The rows of a group lie close to one hidden flat surface of 12 dimensions, which may be shifted away from zero. Surfaces can cross.
In the rows, zero is written as 128.
Some rows, each with its group after it:
[ 54  76 172 155 136 109  81 143 175 125 166 121  85 133  84 156]
Z
[181 145 105 114 140 105 118 137 108  96 137 100 115 100 136 138]
E
[138 132  98 119 139 111 123 153 103 124 150 125  96 159 124  35]
S
[138 114  96 110 103 155 120 106  75 121 148 121 130  58 119 141]
E
[118 144 135 159 117 144 121 129 104 124 157 120  93 116 145 129]
G
[159  87 115 145 137 120 159  97 110 131 112  97 173 104  94 147]
G
[122 137 110 120 111  78 136 139 166 138 162 125 138 148 155  81]
Z
[142 166 134  84 149  99  91 126 157 135  93 109 169 152 114 112]
G
[161 170 104 116 101 152 126 111 151 101 130 180 118 105  93 175]
G
[144 100 133 118 172 125 105 122 122 144 140  98 158 122 143 116]
G
[111 121  81 104  83 127 172 106 117 116  79 165 141 127 114 153]
Y
[117 143 137  84 142 150 157 161 122 126  71 127 126 126 169 113]
Y
[105  97 185 124 149 117  95 146 131 202 134  81 123 164 169 173]
Z
[ 90  80 139 152 132 147 118 149 136 168 145 126 212 140 129 119]
Y
[137  72 155 163 144  73 109 115  85 133 145 150  82 117 116 125]
S
[126  88  99 118 156 166 138 144 106 141 150 134  90 140 122 118]
Q
[126 197 156 135  94 126 114 113 154 110 117 144 170 119 153 145]
S
[106 135  67 105 116 118 159 113 142 161  56 148  97 116 123 144]
Y
[112  87 128 120 142 126 153 139 101 173 128 102 111 163 171  88]
S
[143 125 158 141 122 121 140 104 151 154 150 114  94  70 134  96]
S
[185 129 134  85 119 107 163 130 140 148 120 132  89 112 127 114]
B
[ 99 164 155 110 110  97 106 158 168 137 107 117 138  91 151 155]
E
[106 140 103 106 104 119 121 151 110  72 145 102  94 122 123 146]
B
[103 121 161 108 157 157 111 150 135 143 106 118 167  78 125  83]
Q
[184 141 140  84 118 131 146 148 158  90 169 106 136  55 133 166]
S
[135 163 152 137 122 177 157 113 118 114 109 151 117  89 137  86]
Q
[142 196 170 160  96 162 154 126 134  82 147 128 109 118 151 114]
Y
[132 145 115 152 130 176 141 132 119 141 145 130 141 121 159 100]
S
[120 166 175 177 129  93 102 144 120 131 131 101 103  42 173 126]
G
[153 120 134 138 174 124 122 126 153 110 142 143 138 114 155 155]
B
[162 126 123 146 149 152 115 178 120 110 148 179 144  85  81  85]
B
[135  91 174  92 131 138 153 106 147 184 144 115 100  94 174 123]
S
[114 126 167  78 106  82 128 144 150 146 118 126  82 163 114 112]
G
[201 113  98 125 151 120 163 149 125 113 144 104 151  81 111 113]
E
[109 133 155 129 108 120 126 148 122 118 117 100 122 162 102 121]
G
[126 103 148  89 147  92  96 144 176 115 175 169 112 126 117 100]
Z
[133 116 150 151 104 133 141 139 120 138 144 138 156 127 126 121]
E
[144 166 161 149 171 157 129 135 150 147  94 146 164 128 185 119]
B
[100 101 177 140  95  82 145  83 133 147 125  68 121 154 127 146]
G
[129 117 125 142 141  99 105 103 123 117 149  91 109 137  87 100]
G
[117 139 117 176 129 129 102  83 131 143 160 134 143 124 155 138]
G
[115 155 165 216 101 104  94 135  83  78 156 126 141 126 131 145]
S
[129 113 171 106 111  73 148 122 181 132 129  83 142 139  93  98]
Y
[106 174 129  72  89 113 149 120 125 111  81 133  88 173 156 128]
Y
[188 133 147 108 124 162 166 160 110 117 125 131 114 134 109 135]
Q
[140 170 115 181 122 103 101 123 114 130 118 148 132 131 117 147]
Z
[144 137 128 146 107 129 147 143 132  81 126 120 174  87  88 115]
Y
[170 123 124  95 135 114 153 133 156  59 176 111 117  71 127  91]
B
[177  86  88 115 138 130 166 115  95 158 110 131  92 137 107 145]
B
[178 125 121 115 133 161 179 155 105 135 107  99 161 117 134 140]
Z
[ 57 104 108 118 145 138 121 143 187 145 115  92 132 133 119 123]
S
[120 108 112 134 121 113 150 154 106 128 140 105 147 194 186 155]
S
[120 152 188 169 101 165 129 122 124 126 133  99 132  59 132 166]
Q
[ 94  96 112 119 134 106 126 138 151  83 152 142 112 154 123 139]
B
[221 129 124 127  95 145 140 143  97 156 164 148 158  92 114 168]
B
[123 136 151 102 107 112 158 129 132 162 100  75 137 154 158 117]
Y
[122 123 114 126 109 105 114 106 105 111 125 151 103 142  56  68]
S
[135  90 177 126 116 153 123 128 104 121 167 134 117 100  92 133]
Q
[147 136 124 124 134 137 147 124 159 133 110 176  90 187 115 165]
Q
[143 170 144 144  82 182 122 126 144 122 177 159 147 137  96 111]
Q
[150 166 188 136 129  86 108 119 122 117 117 108 115 140 145 144]
E
[ 96 111  74 116  91 171 181  86 163 162 158 106 108 181 135 128]
Z
[126 158 120 178 139  82 108 175 144 108 125 156 113 143 123 115]
Z
[ 65  75  68 108 156 123 122 101 146 176 127 119  78 162 158 132]
Q
[ 61 112 129 133 124 121 108 135 182 156 127 152 193 161 117 111]
Y
[130 147 119 142 120 160 119 105 112 133 106 184 111 177 109 168]
Z
[148 136 124 121 133 148 168 148 111 125 102  88 161 108 150 126]
Q
[120 175 121  83 149 146  94 135 130 101 150 160  48 120 157  79]
Q
[127  67  86 132 132 168 144  94  83 169 117 144 180 184 117 127]
Z
[141 121 143 113 175 102  89 115 125 115 160 110  59 171 121 115]
Y
[168 101 151  83 110  80 160 116 131 153 132 116 160 102 188 151]
E
[122 171 159 103 108 124 129 124 138 113 124 121 150 150 176 128]
Q
[139  91  92 127 152  80 136 134  89  86  87  97 101 146 106 193]
Q
[111 100 143  78 172 154  86 149  95 163 102 127 114 113 120  96]
B
[132 137  84  99 124 123 110 138  91 116 105 129 103  99 108 144]
Y
[136 149 142 121 100 151 124 125 122 129 145 148 147  96 107  88]
B
[171 136 132  93 177  97 136 159 194 141  81 181  51 138 109 180]
Z
[130  89  94  94 158 122 119 128  92 136 115 103 133 131 143 138]
E
[117  75 148 122 116 145 153 101 134 140 150 144 165 143 118 104]
Q
[130 155 181 133 108 153  98 150  57 104 137  93 126 107 133 132]
E
[152 115 123 164 133 150 139 102  94 126 165 114 111 166 138 135]
Y
[111  85 125 104 107 115 157 106 145 175 119 167 141 193 138 132]
G
[138  90 122 147 138 105 151 119 182 124 115 140 151 119  87 155]
Z
[114 127 152 150 108 124 121 129 148 128 163 128 118 147 129 146]
Z
[121 141 120 104 151 104  95  98 174 122 130  99  99 158  98 124]
G
[134 135 167  98 141 101 119 105 154 158  91 126 111 112 138 147]
B
[131 111  74  99 128 126 155 176 166 149 120 121 127 103 112 110]
E
[150 145 106 170  90 120 156  75 158 107 155 139  81 115 111 194]
Q
[139 106 147 108 102 143 155  88 101 174 109 133 125 140 121 110]
B
[ 71 140 143 176 115 140 105 138 152 126 113 139 138 137  78 132]
E
[125 109 173 154 156 157 114  78  95 158 117 126 182 178 156 123]
E
[140 105 134  96 149  94 102 124 153 156 128 177 132 101 133 126]
G
[113 116 133  53 140 168 123 156 134 109 156 129 135 113 138  73]
Z
[154 142 150 200  83 135 123 104  95  97 172 151 162  95 116 154]
E
[144 138  97 140 133 113  94 114 112 147 155 158 134 125 136  85]
G
[170 165 106 136 114 106 117 133  83 126 145 156  71  83 142 119]
E
[137 133 121 153 144 177 162 150 112 130 130 108  90 117 133  85]
Y
[150 142  52 130 156 151 154 205 118 170  58 112 212 102 128 128]
B
[ 99  84 149  80 125 149 137 147  84 133 134 134  75 177 127  95]
Y
[153 141 127 141 129 101 146 122 194 135 122 134 130 114 117 163]
Z
[163  64 102 102 123 126 150 161  75 122 144 135  86 131  81 121]
B
[117 110 155 129 140 130 103 135 102 129 129 140 130 125 145 160]
S
[100 134 123 177 156 133  97 127 100 136  78 152 137 104  84  72]
S
[101  86 145 105 161 169 120 119 133 152 127 108 166 158 113 107]
E
[138 151 209 110 125 121 112 147 108 142 111 117 140  93 176 120]
S

New rows, each followed by its group:
[124 108 124 135 138  87 101 134 138 165 158 129 138 168 150 112]
Z
[153 178 125 132 111 126 124 100 152 120 110 177 165 109 123 117]
S
[114 174 111 149 118 134  97 117  94  67 142 110  95  75 133 118]
Q
[136 146 147 101  68 131 177 122 145 139 104 137 157  81 157 157]
Y
[125  92 138 133 127 118 150  62 165 116 140 177  94 119 103 125]
Q
[107 161 105  90 116 147 145 136 142 146 113  83 101 136 125  53]
S
[123 183 148 130 128 163  93 140 129 116 126 126 224 190 141 122]
G
[166 119 136 100 165 109 100  99 153 128 124 119 142  79 108 153]
G
[189 136 131 114 131 129 130 162  83  88 158 126 111  85 139 152]
S
[ 98 145 122 165 104 159 122 156  95  83 137  84 146 121 106 146]
S
[115 146 131 149  93 107 108 118 162 114 152 162 140  79 115 161]
E
[130  95 162 176 143  87 135 104 102 178  75 136 135 107 152 131]
S
[148 137 102 123 107 152 139 151 140 163 138 107 130 146 104 150]
Q
[162 124 133 127 113 138 142 137 162 149 154 130 138 132 101 165]
Q
[130 158 169 154 143 173 162 133 159 100 118 153 148 121 177 123]
Y
[139 131 149 176 111 181 194  88 116 114  74 180 153 163 121 131]
Q
[113 180  91 147 108 161 140 133 126 105  81 129 110 139  90 164]
G
[ 70 164 129 161 104 111 100 135 121 154  85 144 141 184 126 102]
G
[203 156 112 135 105 119 139  99 127 131 149 159  78 131 107 165]
Z
[ 87 134 127 130 106 156 112 109  85 105 142 123 115 131 130  94]
Q
[123 108  84 121 104 117 119 118 124 146 138 144 157 120 114 147]
Y
[117 103  98 125 134 127 131 162  95 142  70  87 140  76  74 118]
Y
[117  89 129 161 103 103 141  88 117 135 155 131 104 149 116 124]
S
[116 119 144 127  89 124 158 106 121 141 125 108 147 155 146 132]
S
[ 90 110 127 152 104 100 159 133  97 170 101  98  96 154 144 103]
G
[ 86 119 137 139 111  97 148 131 141 173  89 115 154 179 150 111]
G
[128 136  96 139 121 112 138 122 146 120 104 104 186 120 114 137]
Q
[162 133 113  72 121  92  86 118  87 145 142 138 109 161 102  61]
G
[111 155 121  85  99 143 134  70 184 170 127 127 105 156 126 115]
E
[135 112 159 121 155 146 104 119 125 147 131 141 131 113 113 106]
E
[139 135 133 117  83  98 131 114 144  82 151 149 180 165  98 121]
S
[163  68 191 130 169  80 115 190  39 134 147 119 104 131 197 123]
S
[ 95  93  99 161 141 164 148 143 109 152 145  86 109 135 153 116]
S
[138 147 127 159 129 155 125  98 114 153 152 172 123 134 134  51]
S
[143 125 109 140 107 130 136 123  95 145 124 143 101 108 112 120]
E
[136 115  84  99 100 100 152 114 138 117 161 149 108 199 147 170]
S
[126 148 103 134  87 156 143  79 102 169 118 149 108 106 130 125]
E
[146  88 143 107 153 137 162 133 159 149 110 153 124 155 129 146]
Q
[134 129 143 128 152  99 123 152 110 139  80 124 148 128 169 153]
S
[100 144  82 139  96 192 141 113  91 133 132 122  92 142 102 108]
S
[143 151 157 139 115 135 151 148 134  95 119 107 144  81 113 118]
Y
[129 169 108 122  99 179 150 113 143 128 114 116 155 102 134 148]
S
[139 128  90 113 115 136 166 131 133 143 129 107 115 137 180 169]
S
[185 121  60 109 168 100 113 148 151 101 154 117 147 113  87  99]
Y
[ 86 102  74 123 160 124 139 149 141 118  85 133 124 151 116 102]
B
[104 130 156 133 142 128 152 109 146 137  72 156 124 179 155 168]
Q
[111 117  84 138 147 133 144 126 140 141 121  71 153  71 168 125]
Q
[100 123 101 102 121 166 104 142  80 112 144  97 100 139 121 126]
E
[144 148 132 142 131 120 119 148 164 151 158  99 170  93 128 116]
Y
[100 134 101 170 167 170 131 131 135 131  77 163 118 144 112 141]
Q
[107  78 126 133 169 157 142 139 137 167 110 103 133  90 133 116]
S
[110 107  99 143 136 136 124 121 104 114 132 129  92 143 120 148]
Q
[110 174 165 139  74 124 138 147 144 130 123 165 150 139 125 111]
B
[143 190  98 151 140 151 116 119 194 128 126 169  93  88  91 140]
Q
[ 94  76  83 163  96 109 141  50 113 112 140 101 103  76  81 136]
Q
[ 91  77 129 101 134 130 130 125 149 218 135 191 106 175 159  87]
E
[108  90 138 160 120 142 176 156 108 125 132  94  93 135 133 140]
G
[101  84 137 111 146 135 114 157 103 101 119  65 183 138 116 159]
E
[143 137  85 128 104 127 169  97 171 136 154 137  96 174 128 129]
G
[123 165 123 117  93 181 137 103 198 108 184 116 134  74 109 137]
S
[120  85 140 169  91 114 120  99  98 137 194 174 121 146 116 109]
G
[ 82 131 163 134 135 121  88 168 101 166  79  66 143 114 117 126]
Y
[116 103  76 174 105  96 166  98 113 155  64 133  98 102  80 145]
G
[ 92 101 124 125  56 124 167 135  75 125 103  81 170 143 101 158]
B
[133 146 110 127 116 145 146 104 134 118 107 134 128 104 101  93]
Q
[124  94  94 109 124 117 146 127 140 141 122 131 137 146 112 137]
B
[130 128 128 112 129 163 132  94 152 151 134 168 150 121 134 121]
S
[ 92 148 109 126 152 160 106 165 128 130 135 115 110 133 156 120]
S
[130 135 136 115  89 134 121  84 146 111 158 158 111 104  78 123]
S
[114  88  81 169 191 145  98 145  91  97 126 113 144 174  89 127]
E
[118  97  95  71 128 172 131 115 142 153 155 125 114 126 105 104]
E
[148 143 100 175 167 142 100 136 136  99 131 178 158  75 102 126]
S
[138  77 136 168 129  92 151 102 160 148 157 136 212 142 129 108]
G
[119  67 125 136 140 132 132 130  94 115 148  84 153  82 117 132]
Q
[160 112 149 149 142  84 114 136 124  96 132 152 169 101 113 140]
S
[147 144 145  94 128 150 151 113 169 141 123 101 135 134 174 176]
G
[113 114 126 148 107 115 172 194 163 156 105 126 149 110  98 117]
E
[125 111 141 117 125 119 139 120  99 148  80 131 170 147 122 110]
S
[140 136 142 121 137  94 151  77 153  91 111 128 121 200 146 147]
Y
[126 111 155 114 131 123 110 123  84 142 139  90 103 136 141 118]
G
[149 109 147 101 128 173 119 109 138 149 185 152 113 155 134 152]
Z
[157  77 102 105 123 167 176 136 107 124 161  96 123 100 120 149]
S
[107 145 148 129 171 168  87 108 158 155 108 139 129 154 113  93]
E
[120 163 112 140 119 145 103 151  95 117 134 110 150 127 131 130]
Y
[ 98  71 186 173  84 127 199 147 115 144 138 116 121 124 160 160]
G
[137  85 190 124 109  62 110 103 147 141 170 164 123  89 117 126]
G
[130  93 133 103 106 117 118  88 178 135 156 215 138 159  91 163]
G
[139 111  18 165 145 214 141 142 106  95 159 123 164  90  71 101]
E
[144 184  75 143  90  88 135  70 142 154  69 141 125 117 101 137]
G
[ 93 115 119 131 153 156  99 168 102 112 115 115 153 131 109 121]
S
[158 111 117 134 130  88 174 152 147 135  99  98 123 143  94 114]
E
[158 129  72 138 163 150 153 150 175 154 152 129 134 150 163 167]
Q
[ 74 143 100 109 130 147 137  94 121 138  49 121 140  90 113  37]
Q
[115  71 108 153 184 134 143 114 161 134 103 169 139 134 111 145]
Q
[106 120  87 120 154 150 153 153 148 140  72 104 177 206  99 120]
G
[104 133 116 159 113 128 146  89 140 153 104 123 161 173 159 163]
Y
[162 119 164 116 124 129 142 124 134 130 159 150 122 133 141 122]
B
[115 128 163  68 161 128  83 158 145 110 117 122 133 177  87 116]
G
